The first 6 rows are patterns. Each new row is the sum of 2 different patterns, raised or lowered, with some noise. Before adding, each is slid sideways (what falls off one end comes back at the other) and multiplied by a number that may be negative. Names go in the order of the patterns.
Some rows, each with the names of its patterns after it:
10,-11,-17,-9,2,16,-20,-18,-18,21,0,20,-13,21,-12,19,-13,21,-8,13,12,-7,21,11,-6,2,-20,-3,-8,-6,0,-18,1,-11,13,7,-15,3,-8,1,0,6 => Q_270
-9,-21,-5,11,13,12,16,-22,-2,16,-19,-11,17,20,17,3,-21,9,17,-12,-13,22,6,22,13,0,-1,0,-5,-16,14,3,-1,-9,-20,-5,-20,18,-8,-18,-3,22 => Q_661
0,-19,21,-4,9,-9,-22,-19,-4,2,19,3,-20,-17,-7,20,-15,15,7,-3,-3,-12,-16,-10,1,10,-10,-13,-17,12,0,13,3,15,18,17,-16,-3,4,10,-14,15 => Q_557
-22,5,-2,16,-17,13,-14,-16,-5,8,11,-13,20,17,-17,-7,20,-7,2,11,10,0,0,-4,5,-20,15,11,10,14,15,14,-4,18,-19,15,14,-22,-4,10,2,18 => Q_943
-14,12,-16,-14,-8,-19,-4,9,-21,-5,21,8,-16,6,12,9,-21,19,15,-6,-4,-14,-1,-19,-5,-19,-8,7,-1,-3,15,-15,-2,17,21,20,-12,-14,2,10,11,-15 => Q_976
14,13,3,-14,4,-5,-12,4,8,-11,0,6,13,-2,22,11,14,-16,4,8,-4,-3,4,-21,-12,10,8,22,4,9,-3,-16,-5,-1,-12,19,7,21,-2,11,20,21 => Q_923

New rows. What belongs after each?
-14,-2,9,-1,-1,0,0,3,19,12,-1,-12,-8,9,-12,0,-5,-12,-18,6,-3,8,3,-5,-9,-9,-7,3,-10,14,5,12,4,5,17,7,6,14,-3,-8,0,-5 => Q_270 Q_923
40,19,-4,38,0,8,19,15,29,37,18,16,21,33,25,37,18,23,1,27,13,1,2,28,22,9,10,22,4,23,35,0,28,7,27,46,44,32,13,-3,18,42 => Q_557 Q_976
9,-17,-41,17,3,-4,-7,-27,-17,-31,-25,-46,-11,-7,-17,-24,-19,-29,-33,13,-2,-13,-27,-8,-21,-22,-8,-17,-16,4,-16,-44,-22,-19,-34,-15,-21,-3,15,-4,-44,-2 => Q_661 Q_976
-15,-47,1,-32,-21,23,-4,-18,0,-44,2,-34,-8,-33,-13,-41,-12,-8,-9,-4,-24,7,-17,-29,-4,4,-27,-10,-25,-20,-40,-20,-23,7,-18,0,-20,-16,-22,-3,-14,-32 => Q_943 Q_923
0,-22,3,15,23,33,8,13,0,-14,-8,11,-7,21,5,13,1,6,33,20,7,16,18,-14,-3,-3,-3,15,19,1,-6,9,26,-8,18,24,29,-1,11,2,6,11 => Q_661 Q_923
16,-2,14,1,19,0,10,-1,14,8,-3,16,0,-7,6,-9,8,-1,2,2,-14,2,-6,5,14,-5,10,-3,6,10,15,15,0,-7,-11,6,12,-15,-9,-5,10,3 => Q_270 Q_923
20,12,12,-6,-12,10,-4,33,5,0,4,21,0,-7,2,26,21,28,23,-5,17,31,0,6,25,24,27,9,-14,20,28,-4,-4,32,21,28,29,16,15,2,7,1 => Q_661 Q_923
3,45,35,18,40,32,28,39,22,4,49,26,0,8,27,12,-1,19,35,-8,4,35,21,25,20,45,29,43,34,3,20,30,-2,30,30,13,5,2,24,38,25,5 => Q_661 Q_976
-12,-20,-16,-6,1,-2,14,-4,-29,-10,-18,1,-28,-9,-8,-11,-23,-17,-41,-4,-25,-13,-31,-15,-42,-25,-7,-30,3,-23,0,16,2,-15,-4,-29,-19,-4,4,-24,-39,-11 => Q_557 Q_923
-20,9,12,-20,-11,-35,-29,-27,12,-2,-19,13,-3,-33,-27,-21,-3,0,-22,-38,-4,-8,-46,-29,-23,-24,-15,-17,-3,-17,2,-13,-28,-10,-10,14,7,19,-27,-5,-8,-10 => Q_661 Q_557
0,-4,-7,2,-25,-33,-36,-6,-33,-39,-27,-19,-20,-15,-12,-15,-1,-7,-25,-12,-1,-4,-14,-26,-13,-38,-27,-36,8,-15,-23,-14,-22,-19,-2,6,-26,-30,-37,-8,-28,-20 => Q_661 Q_923
-3,-3,-27,-18,-23,-8,2,-26,-26,-8,-18,-22,-19,-39,-37,-29,-10,-8,-15,-12,-33,-10,-9,-16,6,-4,-1,-18,-9,-9,-3,-28,-22,-8,-4,-26,-32,-28,-14,-15,-23,-22 => Q_661 Q_976
-3,-24,-28,-6,17,-22,-31,-23,11,3,11,8,-10,7,18,-34,-16,8,16,-5,8,-21,-14,22,-18,-8,4,-20,-4,1,-5,7,-5,-27,-31,0,11,-19,0,-14,-13,-22 => Q_661 Q_557
4,1,23,0,16,20,38,13,2,29,32,29,27,30,-1,8,-14,-2,-3,32,33,19,10,39,-13,13,17,4,11,-8,8,22,22,18,28,-1,20,44,28,15,12,30 => Q_557 Q_923
-28,-11,-15,-10,-14,-32,-3,-26,-29,-26,-18,-21,-29,-17,-18,-32,-3,-16,-15,-20,-44,-19,-27,-15,-6,-9,-9,-15,-41,-25,-28,-5,-36,-42,-42,-14,-27,-8,-14,-5,-22,4 => Q_270 Q_923
-12,-26,-23,-16,-15,-27,-11,-21,-16,-17,-20,-24,-8,-20,-4,-16,-23,-24,-20,-2,-37,-35,-18,-3,-26,-2,-24,-11,-27,-6,-24,-5,-24,-1,-17,-27,-9,-19,-26,-20,-24,-26 => Q_270 Q_943
12,12,15,31,29,3,19,4,-13,17,17,16,4,2,29,-15,-15,10,16,30,5,21,4,37,18,11,15,26,8,36,1,-9,-11,-2,15,33,10,-10,14,22,31,-7 => Q_557 Q_976
-1,15,23,17,-3,12,4,13,15,32,6,13,20,-1,5,8,28,15,34,18,-1,37,30,11,4,8,44,17,13,-1,24,0,37,29,13,22,15,18,-7,-3,28,33 => Q_661 Q_943
5,2,5,-7,2,1,10,5,-5,-5,14,7,13,4,22,28,23,-8,-5,17,24,2,8,5,-19,29,-9,19,-12,-7,-19,6,1,15,13,-22,-14,2,21,3,19,17 => Q_270 Q_557
-9,23,-2,38,6,17,18,9,-6,-18,29,-8,-9,12,-5,-15,-6,20,-9,-18,3,24,2,-16,18,3,10,8,8,-28,-9,23,-26,13,8,10,38,11,-19,12,6,12 => Q_661 Q_943
41,-16,-20,10,20,28,18,38,-4,22,28,-13,1,24,11,33,11,-23,-3,6,9,10,23,4,15,29,20,-1,21,16,2,36,14,0,19,-3,-16,-13,37,-3,-17,-3 => Q_661 Q_976
-20,-27,-20,-5,-12,-26,-25,-35,-23,-36,-17,-27,-20,-20,-10,-27,-25,-28,-14,-4,-22,-9,-36,-14,-1,-22,-23,-12,-15,-12,-8,-22,-12,-19,-18,-33,-12,-16,-5,-7,-13,-15 => Q_661 Q_557
-11,13,13,27,13,21,16,32,1,13,0,17,-14,27,-2,-3,17,12,7,4,-18,-13,8,0,22,14,-12,1,5,30,-3,19,24,4,11,-9,-9,6,8,21,-2,-3 => Q_270 Q_557
-34,2,5,-13,22,8,14,-8,2,-5,12,-26,-23,-1,9,-25,-34,-27,-5,-8,-23,-17,12,12,-23,-11,-19,5,15,-25,-24,3,-13,-14,-14,-45,-42,-29,2,3,-7,-7 => Q_661 Q_976
12,-4,-8,0,-1,-4,-22,10,11,7,-3,-4,10,-13,-6,-5,-1,3,-6,1,1,-15,-7,26,17,13,-3,-4,0,25,19,-11,-12,0,-12,-14,-3,-1,2,10,-7,-12 => Q_976 Q_923
27,-24,-2,-12,11,21,-20,12,10,18,18,-27,1,1,-4,0,8,-27,-35,-26,14,19,-15,4,-1,-1,5,2,7,12,14,23,0,-10,15,6,-38,2,20,1,-2,1 => Q_943 Q_976
20,29,37,33,26,22,24,33,19,28,5,12,19,1,3,28,13,15,19,19,7,33,37,0,28,23,33,25,44,31,16,8,12,33,22,22,-1,27,15,15,22,31 => Q_557 Q_976
21,-30,-35,19,-13,-28,-23,-20,-18,2,-29,-24,-26,10,-24,-13,-22,-14,-3,-20,1,-29,14,-15,-41,-19,4,4,7,-20,-26,-11,15,-31,-22,-22,-16,-17,-18,-15,-37,-11 => Q_661 Q_943
-14,-15,-16,-29,-14,-27,3,-14,-29,-14,-4,-16,-24,-14,-4,-9,-11,-7,-23,-7,-10,-28,-24,4,-3,7,-16,-17,-12,5,-24,-12,-2,-4,4,-8,-5,-10,-14,-14,-25,-5 => Q_270 Q_661
8,16,2,-3,-17,-2,-16,14,-8,-3,-13,-10,5,2,27,-2,26,-4,-14,-1,8,-11,2,-15,-7,7,6,14,4,-11,5,-10,-1,5,-4,25,0,32,-19,19,26,-1 => Q_943 Q_923
10,24,15,41,17,3,-4,1,12,25,4,-10,17,27,9,54,12,32,9,24,23,36,13,17,44,3,49,42,18,16,-7,28,-4,2,30,8,6,14,30,19,-2,24 => Q_270 Q_943
-11,-16,-15,-13,-10,14,1,-24,-10,-8,-17,-16,8,7,-26,-18,-17,-9,3,-25,-22,-20,11,5,3,-24,7,-24,1,-25,14,-24,15,-4,-20,23,6,-18,-5,-34,1,-17 => Q_270 Q_943
16,-15,15,22,7,-4,25,27,47,26,30,20,-3,32,5,9,0,10,12,9,23,20,8,25,10,31,9,22,16,-10,26,28,5,-23,18,-2,43,-8,30,-12,5,-14 => Q_270 Q_923
51,-3,14,8,43,-10,31,-9,26,2,30,10,16,40,-7,11,30,28,52,28,42,17,27,50,23,18,14,26,39,16,22,15,10,27,15,23,50,37,8,-4,30,38 => Q_270 Q_661
6,16,8,13,5,11,16,2,-1,13,-5,-1,-1,10,-1,-9,9,3,16,7,9,6,9,9,4,8,10,-5,3,4,-1,2,-10,4,3,12,1,9,7,21,-6,19 => Q_270 Q_976
-18,-10,-28,27,-28,-25,9,35,4,-36,-22,5,14,15,-4,-37,3,-6,-37,-22,-7,10,18,-22,-30,22,18,-30,-12,27,9,-6,26,9,-11,-11,-22,-21,-11,-7,-23,-22 => Q_661 Q_976
35,5,31,3,37,21,7,30,13,35,19,42,18,10,30,42,4,11,20,17,34,21,2,39,9,21,12,16,30,50,28,1,46,12,17,28,-18,6,28,22,37,3 => Q_661 Q_943
8,38,18,10,30,35,21,-2,11,38,28,33,28,5,14,22,18,24,37,31,21,34,18,36,17,12,-2,41,9,42,15,29,7,26,8,1,34,7,12,20,8,28 => Q_270 Q_661
27,30,15,35,-17,14,12,14,-17,5,15,5,-7,-5,10,-7,34,19,-5,22,27,-5,-11,-13,10,14,-4,-14,30,19,-16,8,-7,-3,26,19,4,9,11,-7,1,12 => Q_661 Q_923
30,-2,11,-18,25,-15,18,32,15,0,9,15,-12,6,43,29,-19,9,9,7,6,0,1,23,-5,22,-9,-14,-3,2,-19,-8,30,0,18,1,5,37,0,13,20,-12 => Q_943 Q_976
8,-7,14,13,-34,4,0,-12,-24,-19,-17,-39,-1,-18,-22,-21,-43,-17,-10,-25,6,-18,-30,-27,-12,14,-38,-17,-16,-14,-2,-41,-45,-40,7,-5,-6,-37,-9,-15,3,-14 => Q_270 Q_557
-28,-23,-27,-34,-15,-14,-29,-21,-5,-17,-31,-9,-5,-11,-31,-14,-4,-15,-15,-36,-19,-38,-18,-38,-19,-21,-14,-30,-6,-34,-23,-6,-15,-12,-24,-28,-8,-11,-8,-26,-28,-8 => Q_270 Q_976
16,12,19,20,25,8,23,17,7,12,15,26,2,37,17,9,31,16,13,10,8,25,15,24,10,29,16,21,28,29,22,21,22,1,9,31,27,1,17,20,6,9 => Q_943 Q_976
-16,14,-5,-25,-7,-21,-22,-39,-16,-9,-43,-41,-23,-25,-8,-1,-4,-7,10,-13,-26,-3,-12,-28,-15,-10,-44,-36,-38,9,-8,-23,-15,-18,-7,15,-9,-13,-12,-28,-4,-18 => Q_976 Q_923
38,7,6,37,22,10,11,10,20,9,10,20,27,5,30,30,20,26,20,22,2,-5,27,18,8,31,22,14,20,7,14,10,16,26,-3,1,5,2,8,18,20,12 => Q_943 Q_923
10,32,6,28,53,37,6,17,39,41,22,24,32,2,13,-8,2,-13,33,7,10,15,34,3,32,27,-2,38,30,46,32,29,25,26,12,5,28,47,14,-11,29,-9 => Q_557 Q_976
33,25,7,29,17,-5,7,24,18,17,31,21,19,24,19,26,2,27,14,23,21,20,27,13,21,-3,29,32,-8,22,28,22,18,-3,22,8,27,-1,14,-5,3,11 => Q_943 Q_923
32,24,11,3,36,13,9,32,17,14,37,28,-2,10,7,26,10,22,24,14,-4,16,-1,-2,11,10,0,39,6,19,39,27,14,19,16,38,21,12,1,43,7,35 => Q_270 Q_943
18,18,31,23,13,13,20,22,4,19,37,8,13,25,-1,14,11,35,10,4,11,34,-4,14,22,32,37,34,39,-3,27,14,12,18,13,28,35,19,14,8,32,8 => Q_661 Q_943
-27,-9,-12,-24,-29,-7,-11,4,-15,-19,-16,-9,-23,-17,1,-6,-26,-22,-26,-23,-32,-2,-35,-38,-14,2,-11,-29,-16,-9,-17,-12,-6,-40,-8,-2,-20,-24,0,9,8,-5 => Q_661 Q_923
30,2,30,-4,5,10,34,33,-2,40,31,4,13,40,18,15,19,22,21,29,6,14,-7,44,28,37,25,45,24,27,30,13,28,38,5,12,40,26,33,1,13,15 => Q_270 Q_943
-3,8,-1,1,2,11,20,11,14,8,9,14,27,24,10,-2,1,10,-4,-4,-2,4,4,12,7,28,1,13,18,-14,6,1,9,31,23,21,6,1,20,31,27,21 => Q_557 Q_923
-11,-12,-16,-28,-39,-11,1,-5,-37,-24,-31,-15,-38,-2,-41,-8,-39,-8,-21,-22,-12,-35,-35,-15,-13,4,-13,-21,-8,-23,-7,-18,-7,-26,-21,-3,-22,-17,-16,-14,-18,-32 => Q_270 Q_557
-4,5,26,9,-3,13,21,-5,-1,8,20,-4,17,3,16,24,10,10,11,22,2,24,14,-12,4,10,-3,26,-14,7,-1,7,-12,6,2,-12,-9,10,26,-11,10,16 => Q_661 Q_943
-29,-29,-22,7,-32,-34,-35,2,-31,-42,-23,-19,-5,-14,7,-35,-33,-2,-44,-27,-2,6,5,-23,-51,-16,-2,-18,-44,-11,-25,18,-6,-3,-29,-3,-32,-20,-15,1,-26,-17 => Q_270 Q_661
35,-12,26,32,42,25,36,-9,37,46,14,3,32,36,23,18,33,23,5,21,5,26,14,18,11,6,11,15,26,3,-2,6,27,1,5,2,44,20,20,52,3,10 => Q_661 Q_943
